There are 5 ways to turn a row about zero (a turn may also mirror it). The second row of each pair is the first, turned, with some noise. The first 45 pairs use one turn. New pairs use 2 turns, one after the other, and a turn may come again.
Known pairs, each followed by its turns in order:
[ -1   4 -17  -6  10 -18 -13 -14]
[-6  2 -1 -5 31  3  6 -8] : z910

[ -7   0   9  20 -17 -16  16 -20]
[-11 -34   7   9  -6   3   9 -11] : z279

[ 19 -16   8  16  -8  17 -10  16]
[  6   2  19  19  11 -25  10  -9] : z413

[ -6 -15 -20 -15   2  12 -19   5]
[-10   1  12   8   2  10   2 -31] : z910

[ 17   4  19   3  -9 -14  15 -17]
[-14  -1 -26  11  -6  -4  -1 -21] : z413

[ -4  13 -10 -16 -16  14   7   7]
[  2   7   3 -29  -5  -1  -2 -11] : z279

[ 12   2 -17 -17  17  11   2   4]
[  3  17  -5 -15  -1  -5  -4  25] : z279

[ 19  -1  16 -11   6  -9 -10 -16]
[  9  18   9  -8 -17  -1  12  14] : z979

[ 12 -13   6  10  -7  15 -16  -3]
[ -1  -3  -9   7 -16  -5 -22  10] : z331

[  4  15  -1 -15  -1  -5   7   3]
[ -3   8 -11  -5   7  15   7  -2] : z413

[-11  19  15  14  11  18   5  18]
[-19  10  -1 -13 -25   6 -13  17] : z910

[-17   1  -3  -5  12   6   6 -11]
[  6 -14  -3  -4  -5  12  -7  13] : z413

[ -4  19   2 -12  -7 -12  -4 -11]
[  3  -1  -1  -2 -25  -3  10  -8] : z279

[ 10   7 -12 -10   7   9  -8   8]
[ -9   4  10 -11  -2  -6   6 -14] : z910

[-3 18  5  1  1 16 -1  9]
[ -9   3   6 -15 -14  -2 -13   2] : z910

[ 17  10   7  14 -14  -5  -2 -16]
[ 12 -23   1 -12   7  -5   2  15] : z910

[  0  19 -14  -6   9  -6  12   7]
[  0   1   9 -12   9 -13  17 -10] : z331

[  1  16  14   6  13   2 -10  14]
[-15   0  10  13  11 -16   0   7] : z331

[ 17  -5  14 -18  14  14  -7 -14]
[ 21 -15  -6  11  -7   9  21 -12] : z413

[  6   9 -10 -11  12  -2  -9 -12]
[ -4  12  -2  -2 -19  -2   1  14] : z279

[  7  10 -14  -9  17  -6  18 -16]
[ -1 -10   2 -10 -16 -14   4  27] : z279

[  9   3   5  -8   9  -9   7 -18]
[  5  -5 -21  -2  -9   4   4  -8] : z413

[ -5 -12  14 -15  18  -3  11  15]
[ 0  7 -6 -1 33  5 -7  3] : z331

[ -8  -3 -14   1 -13 -19  -8  -1]
[  4  16  10   1 -16  11   5  -9] : z331

[  2 -17  13 -10  17 -19  -3 -12]
[18 15 -5  4 14 16 17  4] : z910

[-12  -1  -3  -5  13  14 -16   0]
[-5  1 -4 23  7  5  5 12] : z979

[  0  13  -4  -7  11  -5 -11  18]
[ -2   2  10 -20   9   8  14   0] : z413

[ -4  -3  10  -8  16   0 -10  -2]
[  4   8 -13  13  -4  -9  -5   2] : z279

[ 13 -11 -19  17   8  19  20  19]
[ 14   0  -3   3  30 -27   0  17] : z413

[ -7  -4  19  13 -17  14   2   3]
[-12  -6  -2   1  16  -1  -2 -26] : z279

[ -5  16   2  20   5 -17 -14 -18]
[ -7 -12  -9 -14  24  12  -4  17] : z910

[ -8 -19  -5   5  -3  -4 -17  -4]
[ -2   1  -2  13  -1  19 -16  -2] : z279

[  4  -5  19 -15   1   9  -1 -13]
[ 14   0   9   9 -14  -8  10  11] : z979

[  7 -14 -11  12   1  -5  -8  -3]
[-11   8   3  -1  -2  12   8 -13] : z979

[ -8  -5 -16   3 -19 -15  -1   0]
[  9  18   5  -5 -17  12   9  -5] : z331

[-14   6  -4 -13   8 -17  20  15]
[-18   2 -13 -15   6  11   8  22] : z413

[-16 -14  16  18 -18  -4  -5  -6]
[  1   6  -8  21 -13  21   4  17] : z331

[ 15  12  -3 -18   1  12 -11 -13]
[21  8 -2  5 -7 17  0 17] : z979

[  3   2   5  11  15 -19  17  12]
[-13  -2   5 -25  14 -12   7   3] : z979

[ 14  -1  -8  -5   1  -4  12 -15]
[  9   0  11   3  13 -14   9   5] : z910

[  6   3   4 -15  -2   1   7  -1]
[ -2  -6   3 -14   8   4  -3   1] : z331

[-1  9 -8 17 17 18 14 11]
[ 4 -9  0  1 35  1  7 -4] : z979

[  3  -8   2  18 -13 -16  -4   4]
[-12  13   2 -10  -6  -6  -5 -19] : z979

[ 15  -5  17  13   7  -7  18 -10]
[-21  -6 -26   0   4   5   6   0] : z331

[ -8  -1  19   6  -9  -4 -11 -12]
[  1  15  -6   9 -13 -19   3  -4] : z979

New pairs. What belongs after each?
[-19  -3   5 -11   0   6  -8 -15]
[ 16 -12  13   3   3   2   2 -18] : z910 z413

[  6  -1  15  13  19  19 -14   3]
[  5   2  24  19 -11 -14   1   2] : z279 z279

[ -8  -9 -20  -8 -19  -1 -11  -7]
[-4 13 -3  6 -4  0 30 -7] : z910 z979

[-17  -4  -7  11   8 -19   1   6]
[-13  -7   0   6 -13  -4 -16  13] : z413 z979

[ -7  11 -16 -19  -4   9  15   7]
[  1  -1   5  20 -24   1  12  -8] : z910 z279

[  2  19 -11  18  15 -16  -1  -6]
[-15  13 -10   6   2   9  12  25] : z279 z331

[  2 -16 -16   3 -16  -3   3  -3]
[-12  12   7 -14   8   1  -3 -15] : z413 z413

[ 11   8 -11 -19 -13  -9 -18   9]
[  3  -3  -8  -7 -22  11  22   8] : z910 z979

[ 10  10  -6  13   0 -13   3  14]
[ 14  15   3  -8   6   8  11 -10] : z910 z331

[ 3 16 -2  8 -6  3  0  9]
[-5 10  2 -6  6  9 11  6] : z331 z331

[ 20  16   7  14  -9  12   7 -14]
[ 18 -21  -1  -1  -8 -14 -17  -7] : z279 z279

[ -3  14  19 -11  -6  10  18   5]
[ -4   0   2 -12   4  19   4 -24] : z279 z331

[-15  10 -12  16 -16   5   4  -1]
[ -7  -3 -23  10  -5  -3  -4 -15] : z279 z279

[-13  13  15   4  19  17   3 -19]
[  5 -10  19  18  -8  17  19 -12] : z413 z910

[ 16   8 -13   9  19   8 -17   7]
[ 13  24   0  14  -3   0 -21   1] : z910 z910

[  4   6 -13  -4  19 -11  -1 -12]
[ -9  14   8   9 -10 -16  -5  -8] : z979 z910

[ 18  -2  -1   8  -7  -7 -16   1]
[ -9   4   9   3 -12  -6 -13  13] : z279 z910

[  3  10  -8   3  -5  10 -17  18]
[ -7  15   1 -13  -6 -13 -14   6] : z331 z979

[ 10  -3 -12  16 -15  12  -4  -1]
[ -1  15   9  -1  -8  14 -18  -1] : z279 z910

[ 13  -7   1   8 -10   6 -13   1]
[  3   8   7   1  -5  15   2 -15] : z331 z279

[ 16 -16 -11  -5  -6   8  15  -5]
[-19  -6 -15   3  -1 -18  -2 -10] : z910 z413

[ -8   5   6  -6  14   3 -17   4]
[-13   2  -5  21   3  -1  -3   1] : z331 z331

[-19  -2  -5 -10  -4   9   9  15]
[-5 -8 -4 14 -1 20 12 -3] : z979 z910

[ -1   4  17  12 -18  -5 -11  10]
[ 4 13  8  6  1 -8 12 25] : z331 z331

[ -2  11  -2 -10  -3  -8   5  -9]
[  6   6   1 -11   0  13   0   3] : z979 z279

[  3 -11 -19  -4  -8   9 -18 -18]
[20 -7 20  6 -7 -7 -5 18] : z279 z331

[  0  -3   1 -19  -2  20  -4  15]
[ 18   9 -11   0 -19  -7  -2  -4] : z910 z979

[ 16 -16   2  18  11  15   7 -18]
[-15  16   7 -20 -11  14   9 -15] : z413 z979

[ 15  16  -6 -19  -9  -6   0 -18]
[ 15  16  -1 -14  12   3  20   0] : z910 z910

[ 10 -15 -17  10 -18 -11  10  -1]
[ -2   7 -19  -8  21  -7 -19   0] : z279 z279

[ 14  12  -3   2   2 -13 -15 -10]
[ 10   7 -14   5 -12  17  -5  -9] : z413 z413

[ -5  -3  -7   6 -14  12  17  17]
[  2   2  10   7 -10   0  16  23] : z279 z979

[ -8  -6   4  18  16 -10 -11 -19]
[-10  10  -3   8  12 -22 -14  14] : z979 z910

[-18  18 -20 -10   4  14  -4  13]
[ 11  21  -3  -6 -18  -6 -15  21] : z279 z979

[  1  17 -11  -9  10   6  -7   3]
[  4 -10 -14  15  -4   0  10   2] : z331 z279

[  5  13  13  -7  11   4 -11 -16]
[-19  -8 -15 -10   2   6  -8   6] : z413 z279

[ 13 -19  -6 -15   5 -18 -10   2]
[  3   8  17   6  10 -15   6  22] : z910 z910

[-10  16   0  13  17   8 -14  -5]
[-15  -9  -5  -2  -9 -23 -10  -3] : z331 z413

[ -6 -20 -13  -4   9 -15  -3  17]
[-13 -18  20  -6  -7  -9 -11   8] : z910 z279

[ 3  0  3  7 -4 -6  4 14]
[ 6  7 -3 -6  7 11 -2 -3] : z979 z910

[ -6   2  11  -8 -16 -13  -2   4]
[  0   6   3  -6 -19   1 -14  -1] : z331 z910

[-17  -9  12  -5   2 -15  14 -14]
[ 17 -22   0  -7  -4  16   1  -2] : z979 z279

[ -3  -9  -6   5 -13  -2   9  -7]
[ -5   9  13 -11   2  -2  -7  -7] : z413 z413

[ 17  -5  -1 -11  -8   2  19  -1]
[  7   4  -7 -17  13  -9 -14   3] : z413 z413

[  6  -3  -9  11  -1 -17 -11  18]
[ 23   0  -7  -4   1   8  12 -13] : z910 z331

[-17  -6  14   8 -10 -13   3  -9]
[-13  -5  12   6 -19  -6  -9   8] : z331 z910

[  2  -6  -6 -12  18  10 -18   6]
[  3 -27   1  -1   6   8   9   7] : z910 z331

[-10  -1  -1 -15 -17  13   5  -7]
[-13  -2   1   3  10  23   2   0] : z979 z279

[ 18 -12  19   5   2  -7  18  -2]
[ -9  16 -13 -22   0 -11   8   8] : z910 z331

[10 14  7 11 -9 19  7 -7]
[-11 -11  -7  -5 -14  16  -4  15] : z279 z413

[ -2  11 -15 -13 -19  17 -19   7]
[ 28  17   5   5  17 -12   2  12] : z413 z979

[  5   9  10   0 -11  15  -3   6]
[  1  -1   3  -6   0  -9   7 -20] : z979 z413

[ 18  -4 -15 -13 -19 -15  13   7]
[ 13  13   9 -11   5 -15 -19 -19] : z331 z910

[ -2  -9  16 -20   7   2 -17 -13]
[ -7 -27  -4  -9  -2 -13 -12   4] : z910 z331

[-17  -9 -15   6 -19  18 -15 -10]
[ -5  16   4  27  -7  -9  19 -14] : z910 z979

[ -5   9  10   0  19   6 -19  -5]
[  4  12  15  -9 -13   2 -14 -10] : z910 z910

[ 16  12  -5  17  15  11  -4 -12]
[14  0 12 -3 20  4 22 -6] : z413 z910

[  0 -15 -15  14 -17  -8   0 -16]
[ 22  -3  -6   1  -8  13 -12 -19] : z331 z979

[-19  -7 -17   0 -12 -13  -8  17]
[ -8   0 -24   9   0  11  18 -16] : z910 z979

[ -1 -18 -16 -12  -7 -14  15   8]
[-14  16   4 -14  23   6  -1   6] : z413 z413

[ 14 -19   2 -13   2  14 -15 -13]
[ -7  21   2  21 -12  16  -2  -3] : z331 z979

[-15 -17   6   1  -8 -16 -10  -5]
[ 25  -3   2  -1   7 -14  -9   0] : z910 z413

[ 15 -14  17   6 -19  -5  18 -19]
[ 1  0 -1  3 29 16 22 14] : z910 z279

[-13   8 -10 -10   4   6  -6 -14]
[13  7  9 14  8  2  8 -7] : z413 z413

[ -4  12  15 -11 -16   4  -1   3]
[-16  -2   7   3   4 -14 -15  -6] : z413 z279

[  9   2   1   8   6  -5  -7 -17]
[-2 -8 17  1  8 -2  5  9] : z910 z979

[  7 -12  -3  -4  16 -16 -12   9]
[11 -3 12  6 15  2 11 18] : z979 z331

[ 12 -11 -14 -16 -11   5   3  -3]
[14  9  6  5  8 15  9 12] : z279 z413

